There are 4 nested groupings, the coarsest first. Each group lies inside one group of the grouping before and may be the whole of it. The rows also spread widely along 16 directions, which tell nothing about the answers.
(in the rows, 128 means zero)
Some rows, each with its group in each grouping after it:
[118 118  89 120  82 142 122 157  92 154 128 148 151 147 147 127 181 110
 153 110 114 143 106 116 134 152 107 169 113 119 113 114 161 120 102 157
 114  92 102 122 145 110 134 109  76 113  75 102] | z237 bik bote ful
[147 123 179  99 134 139 129 105 153 109 144 150 145 129  83 139  72 111
 118 153 142 139 103 154 102 123 121  87 145 107 134 162  94 127 178 123
 177 153 135 139 100 131 102  93 134 138 134 139] | z237 Zoli Ganu Fima
[117 110 133 146 132 154 113 153 173  87 113 122 167 174 138 141 145 167
 193  90  99 103 115 122 110 113 145 149 128 121 128 124 176 141  93 128
 157 111  82 162 121 114 144 133 129 131 143 132] | z237 Zoli Ganu zafov
[100  88 108 117 161 168 139 136 147 111 132 125 163 105 142  73 101  90
 186 103 161  92 117 173  81 142 105 117 185  92 166  89 130 127 201 102
  68 158 144  72 139 109  68 167 135  99 102 125] | z237 Zoli Kiv nitiz
[138 136 162  95 161  44 139  89 140 164 200 115 126  64  65 110 133  58
  51 156 162 149 107  81 113 118  74  35 167  87 100 138 107  99 218 116
 109 145 123 110  72 150 114  93 122 139 135 161] | z266 Moze Gere Tif
[149 126 119 168 106 139 127 135 135 125 131 135 144 157 134 150 161 161
 134 134  93 139 135 102 157 134 137 139 123 121 114 126 147 125  82 138
 151  82 106 137 151 122 157 123 112 101 123 136] | z266 Rab luk Nup
[154 132 151 165 140 131 141 111 110 162 119 166  89 149 114 197 109 140
 100 224 133 142 149 123 138 124 136 125  99 139 124 144  87 156 117 131
 183  99 118 126 112  93 150 120 122 134 154 156] | z237 Zoli Kiv sovu
[164 136 129 137 114  82 119 124 144 101 162 111 166 140 137 155 170 170
 124 148 126 114 114  99 138 176 138  75 148 134  86 137 131 118 126  90
 164 132 150 171 105 148 165 106 149 136 123 156] | z266 Rab lipe Fudet
[106 118 118 165 173 107 114 128 146 186 144 121  69 134 120 124 175 102
 149 129 140 116 147 121 123  95 118 144 115 129 167  92 139 153 104 107
 122 128  81 114 116 120  94 160  95 127 127  98] | z266 Moze Gere Rivo
[102 164 133 118 157 104 102 127 107 125 110 117 129 118  89 147 122  74
 100 139 133 137 157  77 123 114 117 115 129 147 130 152 151 139 142 111
 151  96 121 110 131 126 136 148 128 133 124 149] | z266 Rab lipe Sagu
[175 116 163 171 123 153 156 116 127 123 132 149 111 133  57 187  59 131
  65 208 101 157 136 119 121 131 152 102 136 128 132 140  72 152 148  94
 199  96 155 125 141 107 142 158 150 119 152 143] | z266 Moze Neba mizu
[178 125 108 121 121 155 129  77 131 203 164 162  81 130 148 157 132 146
 137 197 170 119 110 197 130 174 120  98 125 149 132 142  74 147 140 121
 139 139 147 100  99 152  92 105 124 119  99 133] | z237 bik bote ful
[115 155 114  92 137 152 153  98 107 102 118 190 178 139 138 161 111  95
 154 197 131 105 126 151 121 134 116 117 182 147 134 148 113 121 166 135
 130  81 116  98 116 106 122 134 105 133 110 217] | z266 Moze Gere Tif
[133 134 133 140 103  79 128 148  94 122 142 131 126 117  99 133 177  95
  77 116 101 168 129  77 161 164 119 122 130 121 132 149 142 108 110 121
 153 114 127 153 157 140 134 116 114 102  82 104] | z266 Moze Gere Rivo
[103 128 147 138 136 130 125 145 128  75 103 114 159 119 152 108 143 161
 132  78 108 127 152 102 144 134 129 130 142 122 157 166 173 120 100 157
 128 110 118 127 156 120 161 111 166 105 120 143] | z237 Zoli Ganu zafov
[125 156 122  71 144 175  84  83 172 167 128 128 111 149 142 138 126 144
 213 120 146  92 128 178 106  91 125 123 107 174 143 117 148 161  99 126
 153 119 103 101 113 168  90  87 109 165 108 126] | z266 Rab lipe Fudet
[163 104 117 132  82 189 152 150 159  97 173 127 187 165 149 121 114 150
 153 151 108 113 113 130 132 139 131 138 182 135 105 106 124 126 144 112
 105 119 119 130 120 116 148 130 122 125 134 126] | z237 Zoli Kiv nitiz
[102 140 125 112 104 124 122 159  95 115 130 108 162 121 167 106 147 138
 114 107 132 125 138  90 130 129 102 151 140 151 127 146 151 128 127 161
 114 103 127 122 127  92 180 104 129 154 116 117] | z266 Moze Gere Rivo
[167 160 153  89  93 153 132  96 147 115 153 149 175 151 141 132 125 165
 133 162 120 143 131 128 160 130 130  96 155 134  98 151 122 112 100 147
 152  94 120 118 135 153 163  50 122 118 107 165] | z237 Zoli Kiv sovu
[149 134 126 140 177 112  99  83 177 155 126 123 129 133 147 124 114 158
 176 178 187  86 137 153 119 132 136  64 134 101  99  81 107 137 151  93
 130 158 156  89 122 147 121 122 137 118 142 171] | z266 Rab lipe Sagu
[133 105 115 166 129 134 152 146 120 109 132 169 155 163 178 161 177 173
 161 151 121 109 105 145 132 166 121 149 144 124 134 160 129 131 112 152
 148  96  91 164  95  85 149 132 118 114 127 167] | z237 Zoli Kiv nitiz
[158 150 119 118 126 142 109 121 141 135 170 120 165 147 143  97 126 139
 146 156 181 125 126 160 123 173 131  95 191 139 124 137  91 139 139  74
 148 141 169 107 125 130 122 128 134  99  87 119] | z237 Zoli Kiv nitiz
[ 99 111 173 154 119  71 129 166  92  74  67 138 163 132 130 135 141 136
 122 114 100 147 147  63 150 129 136 129  86  67 111 101 160  98 109 150
 152 142 138 154 182  86 177  81 127 120 129 128] | z237 Zoli Ganu zafov
[110 152 121 100 106 170  93 152 123 151 120  93 182 160 102 114  78 110
 138 141 148 142 133  77  81  75 110 155 123 133  73 104 151 161 141 136
 131  67 120  88 118  78 187 127 100 157 141 115] | z237 Zoli Ganu Fima
[119 135 121 106 112 110 101 128 125 101  93 130 183 132 140 129 137 140
 157 109 125 122 103 108 120 157 118 106 119  93  78 119 164 114 129 144
 147 113 143 133 152 135 157  92 122 120 104 155] | z266 Moze Neba mizu
[124 125 149 130 151 115 136 111 122 201 172  84  62  90  97 109 175 138
 123 101 121 148 178 116 113  94 127 109 110 168 195  89 136 149  61  87
 134 113 133  74 154 135 107 102 146 141  81  60] | z237 Zoli Kiv sovu
[109 135 156 112 145 132 115 106 149 163 126 135 105 139 149 116 157 143
 175 120 130 121 156 129 143  70 117 138  97 129 149 104 157 132  78 158
 121 126  80 104 127 132 125  67 100 145 126 121] | z237 Zoli Ganu Fima
[104 162 151 119 167 187  69 123 182  91  80 121 167 173 178  82  71 169
 194 124 176  91 158 165 130  88 140 149 159 132 147 140 128 160 118 146
 149 134 118 104 143 104 146 132 133 124 159 146] | z266 Moze Neba mizu
[143 150 165 155 119 105  84 155 136  77  81  98 131 151 119 155 109 140
  95 131 122 137 163  64 165 153 161 117  98 137  98 152 147 141 107 106
 185 157 148 178 159 141 179 124 166 122 160 119] | z237 Zoli Kiv sovu
[148  84 103 156 114 201 157 138 160 109 148  91 131 102 161 108 114 171
 131  94 102 102 135 129 129 158 123 128 160 148 155 137 157 137 139 137
  65 109 131  97 144 151 139 158 194 100 138 126] | z237 Zoli Kiv nitiz

New rows. What belongs after each?
[170 156 143 145 110  78 111 122 145 172 191  82 127 137 124 104 179 155
  99 157 145 154 162  74 166 129 137  86 141 131  87  94 120 124  82  81
 133 135 147 116 131 149 177  88 125 117 111  99] | z237 Zoli Ganu Fima
[142 149 122 124 112 128 108 126 155 148 153 148 148 164 110 127 157  87
 134 146 114 150 123  89 169  97 109 139 139 101  88 116 153 113 119 146
 123  91  59 129 126 147 129 104  51 101 123 142] | z266 Rab lipe Fudet
[115 100 135 149 153 164 137 128 155 147 139 155 102 112 161  77 138 102
 126 104 137 138 133 139 173 107  77 162 143  77 171 161 144 114 147 210
  63 127  50 100 126 132  94 112  99  67 140 131] | z237 Zoli Kiv nitiz
[136 100 129 125 126 150 155  97 129 158 145 172 133 123 130 141 158 173
 168 123 105 135  93 179 105 130 112 120 127 105 154 131 123 126  98 160
 160  71 108 106 130 115 108  84 111 113  81 141] | z266 Moze Neba mizu
[125 150 147  91 137 137 119 114 152 124 157 158 105 148 144 140 151  73
 143 158 137 105 143 144 172 113 119 136 156 172 168 147 125 123 139 119
 112 179  73 149  92 160  81 112  90 153 132 134] | z237 bik bote ful
[130  86 115 157 117 146 156 136 137 128 148  99 140 100 160 113 156 198
 128  82 100 111 115 118 111 142 110 125 135 129 141 132 159 131 117 164
 100  86 123 115 127 115 162 118 172 127 128 129] | z266 Moze Gere Tif
[120 114 155 150 173 158 150 114 159 122 154 137 132 120 166  64 134 159
 154 114 147 120 161 172 148 106 118 124 185 105 208 139 112 120 113 145
  99 127 104  82 143 110 106 118 141  79 116 134] | z237 Zoli Kiv nitiz
[ 96 129 150 151 151  85 125 164 107 145 149 116 121 130 125  98 179  94
 115 119 138 149 162  85 141 103 107 150 140 119 160 114 139 126 106 117
 122 129  96 125 129  83 135 128  98 122 113  93] | z237 Zoli Kiv nitiz
[128 134 174 115 145 118 100 119 159 121 130 103 117 123 159  93 120 154
 141 119 162 111 160 128 150 110 129 108 124 129 143 123 126 130 126 128
 121 193 142 124 129 139 137  78 152 146 148 108] | z237 Zoli Ganu Fima
[133 138 130  69 108 152 133 117 104 186 173 127 123 103  97 104 101  63
 111 152 157 152 126 132 104 114  87 119 148 144 131 110 105 134 173 115
 107 125 143  66 123 123  99  95  97 144  86  90] | z237 Zoli Kiv nitiz
[ 89 132 151 145 179 158 121 128 114 106  80 125 125 112 118 128  95 143
 125 101 135 133 158 139  98 119 125 135 127 138 198 190 141 157 115 153
 170  79 124  98 147  90 132 150 178 107 124 146] | z237 Zoli Kiv sovu
[130 122 115 121 158  68 125  96 130 166 162 122 128  77  99  98 176  91
 119 111 161 143 112 130 117 172 103  50 152  72 129 115 131  98 153  98
 107 139 146  90 138 167  80 118 132  74  63 139] | z237 bik bote ful
[114 170 110  91 122 175 102 125 101  93  69 152 147 144 145 179  59  83
 124 191 146 102 138 120 128 150 123 147 139 186 111 175 130 161 184 136
 141 111 144 118 120 118 145 161 134 155 148 185] | z266 Moze Neba mizu
[135  86  95 159 123 117 138 146 129 154 149 114 124 117 126 151 149 119
 132 141 128 107 104 105 101 150 108 121 115 114  98  87 141 134 169 109
 102 129 131 124 106 114 127 152 122 140 136 122] | z266 Rab lipe Sagu
[158 122 139 161 141 125 117 109 161 161 132 121  91 141 111 157 151 161
 137 138 119 134 136 122 135 133 141 105  95 126 123 125 136 148  82 114
 171 112 107 136 132 155 130 115 140 109 131 123] | z237 Zoli Kiv sovu
[143 137 117 108 153 103 136  79 132 136 139 179 169 109 133 112 105  87
 129 201 187 118 102 159 132 164  98  58 187  57  92 126  78  95 214 130
 109 141 152  83 118 135 100 112 105  83 105 209] | z266 Moze Gere Rivo
[128 136 136 120 128  90 120 128  92 115 120 125 149 114 161 144 143 162
 115 149 165 113 127 129 118 184 127  89 128 143 121 154 112 127 141 122
 155 150 180 140 112 107 159 101 166 149 112 146] | z237 bik bote ful
[142 160 122 107 124 137  94 118 134 137 136 101 140 140 149 139 113 158
 133 154 167 102 129 131 107 149 128 109 139 184 108 150 115 164 138 107
 159 128 163 128  98 128 160 122 155 169 134 131] | z266 Moze Gere Tif
[139 130 169 153 150 143 138 103 129 139 104 137  99 120  83 136  71 118
 104 176 124 151 183 117 141  99 150 102 121 111 159 107 101 139 122 107
 150 119 149  71 184 119 125 129 147 100 134 136] | z237 Zoli Ganu zafov
[ 90 118 137  94 151 111 124 118 129  83  92 149 175 109 175 116 131 123
 177 113 146  86 120 133 125 126  98 108 132  88 122 113 155  96 176 165
  93 160 124 119 129 116 118  86 120 140 132 180] | z266 Rab luk Nup
[137 153 109 150 103 182  95 153 160 142 129 121 120 205 152 151 145 135
 170 161 107 110 166  95 170  80 148 195 117 184 114  91 155 163  71 116
 130  97  68 135 132 122 160 147  75 147 158 106] | z266 Rab lipe Fudet
[170 136 117 124  82 189 119 131 183 143 178 182 138 216 105 151 143  80
 169 178  92 142 106 136 179  88 130 174 153 129 104 103 123 125 114 120
 142 107  35 153 117 153  90 119  17 110 126 112] | z266 Rab lipe Fudet
[128 145 151 123 114 175  96 140 141 137 134  83 104 140 130 116 126 178
 132  75 120 140 156 130 119 110 140 156 108 194 178 174 151 172  60 133
 175 106 126 127 136 130 150 105 167 147 113  61] | z237 Zoli Ganu Fima
[149 124 118 125 139 104 116 110 154 151 148 136  94 134  94 180 145  76
 140 172 126 105 117 114 127 139 128  95 114 142 106  96 133 136 162  69
 138 164 114 145 102 171  83 143 105 149 134 134] | z266 Rab lipe Sagu
[107 153 161 128 120  88 133 162 105  88 146 148 194 150 140  89 178 108
 110 124 119 166 149  70 175 114 106 143 174  91 126 149 148  88 103 156
 128 101  83 143 143  90 169  85  81  94 104 140] | z237 Zoli Kiv nitiz
[117 112 108 123 171  77 129 102 134 180 167  98  98  69  86 124 182  98
 129  94 134 122 111 119  83 150 101  72 138 122 148 105 154 133 143  79
 119 116 134  96 115 160  82 147 144 120  81 120] | z266 Moze Neba mizu
[138 141 160  97 133 136 141  95 122 130 132 165  95 112  93 164  97  82
 100 169 119 130 133 143 136 126 121 106 132 159 163 160 101 133 161 120
 158 140 125 123 122 149  87 111 129 147 123 140] | z266 Moze Gere Tif
[116 135 118 135 173 114 154 112 146  82 140 186 171 148 186 139 147 101
 160 210 155  71 133 144 161 138 114 114 213 119 132 136 107 107 188 130
  85 142  87 130  83 104 119 155 101 120 160 240] | z266 Moze Gere Tif
[141 151 110  89 124 166 129  93 124 132 141 143 128 127 145 171 129 135
 157 162 127  96 131 160 117 148 128 112 145 196 143 148 126 145 132 108
 141 108 138 107 112 150 111 121 137 157 104 162] | z266 Rab luk Nup
[ 39 147 128  77 192 102  72 142 110 101  58 105 177 114 101 110 119  81
 189  51 172 112 115 124  34 124 104 116 119 109 145 144 189 151 153 119
 171 110 131 111 127  95 105 142 137 140  87 138] | z237 Zoli Kiv sovu
[111  97 104  92 132 196 142  99 105 168 109 130 116  65 169 114  63 148
 132 123 168  96 101 180  68 139  69 125 117 138 146 156 118 152 208 204
  79 104 159  51 106 101 122 107 169 156 131 147] | z266 Moze Gere Tif
[125 138 135 124 135 180 126 122 123 127 135 125 169 131 101 119  85 158
 122 120 142 152 119 148  78 127 119 123 159 130 149 194 120 156 128 147
 179  46 137  93 120  89 150 134 157 106 104 142] | z237 Zoli Ganu Fima
[103 138  98  92 113 117 109 137  96 136 111 125 148 112 127 137 142  78
 136 120 130 120 121  88 116 139  97 129 114 132  95 113 173 122 160 135
 103 110 128 104 137 131 131 115 105 145 100 136] | z266 Rab lipe Sagu
[167 105 147 108  93 148 141 107 168 143 179 131 158 119 105 114 113 135
 121 129 113 143  92 119 128 106 100  93 137  78  85 101 123  99 161 152
 114 122 113 115 122 148 127  61  98 125 131 125] | z266 Rab luk Nup
[108 152 137 138 145 147  82 143 121 116  68 131 124 145 132 120  76  95
 127 151 160 128 162 116 143 124 133 151 121 126 132 128 122 155 145 124
 147 140 145 107 167 106 135 155 119 112 142 120] | z266 Moze Neba mizu
[136 144 129 121 114 150 102 125 113 120  83 121 130 135 120 179  81 137
 121 158 132 119 135 108 112 138 136 122  90 159  99 141 132 155 143 127
 169 114 161 126 135 121 157 126 148 158 146 139] | z266 Rab luk Nup
[144 176 180 145 187 114  94  90 180 106 124 124 128 170  68 174 106 148
 140 172 134 125 167 128 119  92 179  76 144 153 153 143 105 157  87  55
 237 115 125 143 124 138 124 147 144 133 145 161] | z266 Rab luk Nup
[ 81 101 158 127 179 119 154 145 127  95 124 141 134 100  85 110 105  38
 122 122 124 126 143 110 107  95 102 126 162  97 185 113 138 116 196 113
  96 147  95 108 129  96  77 164 118 119 137 136] | z237 Zoli Kiv nitiz
[117 157 180 101 162 108  99 129 156  83 135 150 137 157  97 140 113  71
 135 153 145 121 133 137 134 110 134 119 169 144 161 156 105 135 157  84
 189 182 110 172 101 125  89 132 102 151 138 129] | z266 Moze Neba mizu
[123 128  85 114 140 166  99 117 122 161 101 123  82  93 152 133  81  76
 110 141 178  96 120 140 120 168  89 136 119 155 127 169 132 163 212 153
  83 150 142  93 109 152  98 165 149 127 146 136] | z266 Moze Gere Tif
[143 158 129  96 135 133  89 105 172 152 158  96 170 141 143  72 121 140
 163 135 180 120 136 125 126 117 123  86 167 109  88  96 129 128 134 105
 111 140 143  80 129 148 144  92 120 113 112 131] | z237 Zoli Ganu zafov
[ 69 123 159 116 186  92 136 138 107 117 128 178 153 124 140  90 166  76
 153 113 161 137 125 148 123 105  85 141 163  74 186 152 128 104 149 162
 132 134  75 123 110  68  87 102  75 107  99 145] | z237 Zoli Kiv sovu
[151 117 161 117 121 166 133 128 177  36 129 149 168 156 138 149  76 132
 155 160 114  83 123 154 145 138 153 108 174 142 141 135 107 123 181  97
 145 189 138 166 121 143 108 130 147 148 164 157] | z266 Rab lipe Fudet
[120 127 138 107 109 103 108 129  71 156  89 134 127  96  97 123 105 103
  99 118 151 172 118 113 108 162 104 108  78  87 107 137 128 124 147 148
 162 123 183  99 169 114 129  80 133 109  77  99] | z237 Zoli Ganu Fima
[126 139 153 120 145 109 110 120 125 144 149 122 133 135 139 101 155 161
 160 122 166 131 140 165 113 140 136 105 140 133 166 128 106 139  95  93
 173 148 163 115 132 110 118  93 137 127  78  94] | z237 Zoli Ganu Fima
[108  64 132 129 142  70 185 147 106  90 176 132 177  78 154 124 175 132
 130 122 136  89  85 135  83 178  97  77 177  95 146 112 121  90 208 112
  86 174 152 149  74  84 116 121 155 158 118 157] | z237 bik bote ful
[112 137 112 112 142 111 123 124  97 156 122 139 122 132 163 155 163 127
 162 159 156 103 136 134 111 149 112 127 118 160 130 119 135 145 124 118
 131 126 131 117 105 108 130 116 118 155 107 143] | z237 Zoli Kiv nitiz
[172 143 125 132  88 134 122 147 148  93 170 147 173 180 131 155 134 111
 123 188 119 121 113 105 165 154 136 126 173 142  81 131 110 118 154  91
 146 144 118 171 106 134 144 129  91 133 138 141] | z266 Rab lipe Sagu
[133 134 136 124 128 152 126 119 176 115 162  95 146 135 168 106 152 169
 162 117 114  93 161 109 154  89 131 123 157 158 138  95 156 123 100 123
  87 129 102 111 128 145 149 103 132 151 147 133] | z266 Rab luk Nup
[ 87 139 166  79 154 126 133 123 116  76 101 136 173 109 159 116 101 123
 149 132 149  98 147 126 111 109 109 110 150 133 148 142 137 117 165 150
 120 144 132 113 118  95 142  86 147 166 137 172] | z237 Zoli Kiv sovu
[160 126 121 131 117 160 120 110 149 117 131 125 172 130 110 128  86 147
 135 144 135 127 111 134 112 148 129  89 149 100  96 123 118 125 155 115
 144 104 158 100 147 134 136 127 140  99 119 152] | z266 Rab luk Nup
[106  77 130 131 146 127 159 131 137 165 173 154  83 107 143 112 176  99
 150 109 123 109 107 162 121 109  87 152 134 117 193 111 127 124 151 150
  92 156  73 128  92 113  62 115  89 146 116  95] | z266 Moze Gere Rivo
[ 85 142 154 137 152 101  92 147 115 108  63  88 114 110 117 106 134 119
 127  70 115 141 187  67 142 111 141 131  88 121 153 114 191 133  84 126
 134 131 137 106 201 132 150 120 159 111 114 102] | z237 Zoli Ganu zafov
[129 131 115 133 120 191  99 128 138 107  78 113 146 124 150 123  68 149
 129 114 137 117 136 117 131 135 119 140 115 124 110 157 150 144 152 174
 116 102 141  95 157 127 157 133 156 108 152 147] | z266 Rab luk Nup
[110 154 140 139 166 124 104 126 129 147 125 101 134 135  84 135 120 123
 120 132 143 145 152  98  93 100 130 116 131 138 139 147 141 161 109 106
 173  75 119 103 117 104 149 151 141 123 126 136] | z237 Zoli Ganu Fima
[133 147 144 132 134  92 114 138 128 118 127 126 134 150 119 167 151 109
 116 162 129 128 140  79 140 137 132 114 121 142  99 135 141 135 123 102
 161 134 111 161 106 127 153 122 120 144 142 145] | z237 Zoli Kiv sovu
[121 116 120  95 116 100 149 121 105 106 131 131 177 106 133 158 150 135
 144 130 117 110 101 107  93 164 112  86 133 125  98 129 158 112 155 124
 127 111 148 130 108 125 150  98 150 153 102 175] | z237 Zoli Ganu Fima
[105 107 152 160 138 160 143 157 144  66 110 165 154 176 153 149 148 171
 172 113  89 106 124 157 128 113 141 176 146 139 193 164 138 140  89 155
 181 103  72 179 118  77 130 138 123 136 138 137] | z266 Moze Gere Rivo
[166 162 101  58  83 151  83  97 155 141 137 102 179 138 144 135 101 140
 150 152 164 104 100 121 113 165 123  74 133 147  35 118 141 131 160 116
 119 134 165 108 112 183 157  83 139 150 114 153] | z237 bik bote ful
[110 126 119 148 145 152 106 148 136 139 119 138 137 157 128 122 130 117
 156 129 138 126 122 135 112 113 116 162 136 117 140 126 133 155 122 132
 151  98  99 121 125  89 123 156  95 115 125 116] | z266 Moze Neba mizu
[ 87 125 141 107 148 118 124 130 114 134 122 137 121 108 118 111 146 100
 136  92 129 130 125 130 109 106  99 138 127 122 174 143 148 129 131 153
 137 114 103 117 128 111 103 110 111 139 100 113] | z266 Moze Gere Rivo
[120 161 143 101 116 134 100 140 123  66  76 132 166 147  86 183  68  69
  95 157 113 133 131  60 133 133 129 124 121 142  78 183 163 137 174 134
 161 114 115 160 119 140 163 143 140 141 165 180] | z237 Zoli Ganu Fima
[135 116 139 105 109 178 142 118 117 114  93 177 113 138 132 169  96 103
 151 158 105 119 129 153 141 137 127 144 106 144 147 135 128 132 141 145
 136 136 117 124 146 138  96 106 117 133 122 139] | z237 Zoli Kiv nitiz
[ 92 126 124 111 143 109 112 148 137  98 128  97 188 125 147 104 172 153
 171  62 129 108 114 105  92 133 110 121 144 118 125 140 190 126 115 137
 128 104 111 138 108 113 155 112 143 136 108 139] | z237 Zoli Ganu Fima
[ 78 125 145  95 146 105 108 153 115 100 109 139 165 135 170  89 155 105
 190  96 160 104 131 141 117 127 112 142 141 108 153 107 148 114 141 128
 117 182 128 129 134  92 108  96 103 142  99 111] | z237 Zoli Ganu zafov
[ 99 137 117 128 154  89 119 131 105 118 102 114 139 124 140 142 169 125
 169 128 134 102 161 109 114 150 145 104 125 144 140  92 160 134 103  75
 135 132 155 113 153 121 132 141 148 133  92 143] | z237 Zoli Ganu Fima
[133 113 175 180 154 108  93 141 188 114 115  99  61 146 124 119 148 148
 135  93 113 115 166 114 171 104 159 135  93 130 176 109 142 144  79 100
 157 201 104 175 154 161 107 131 145 125 162  65] | z266 Moze Gere Rivo
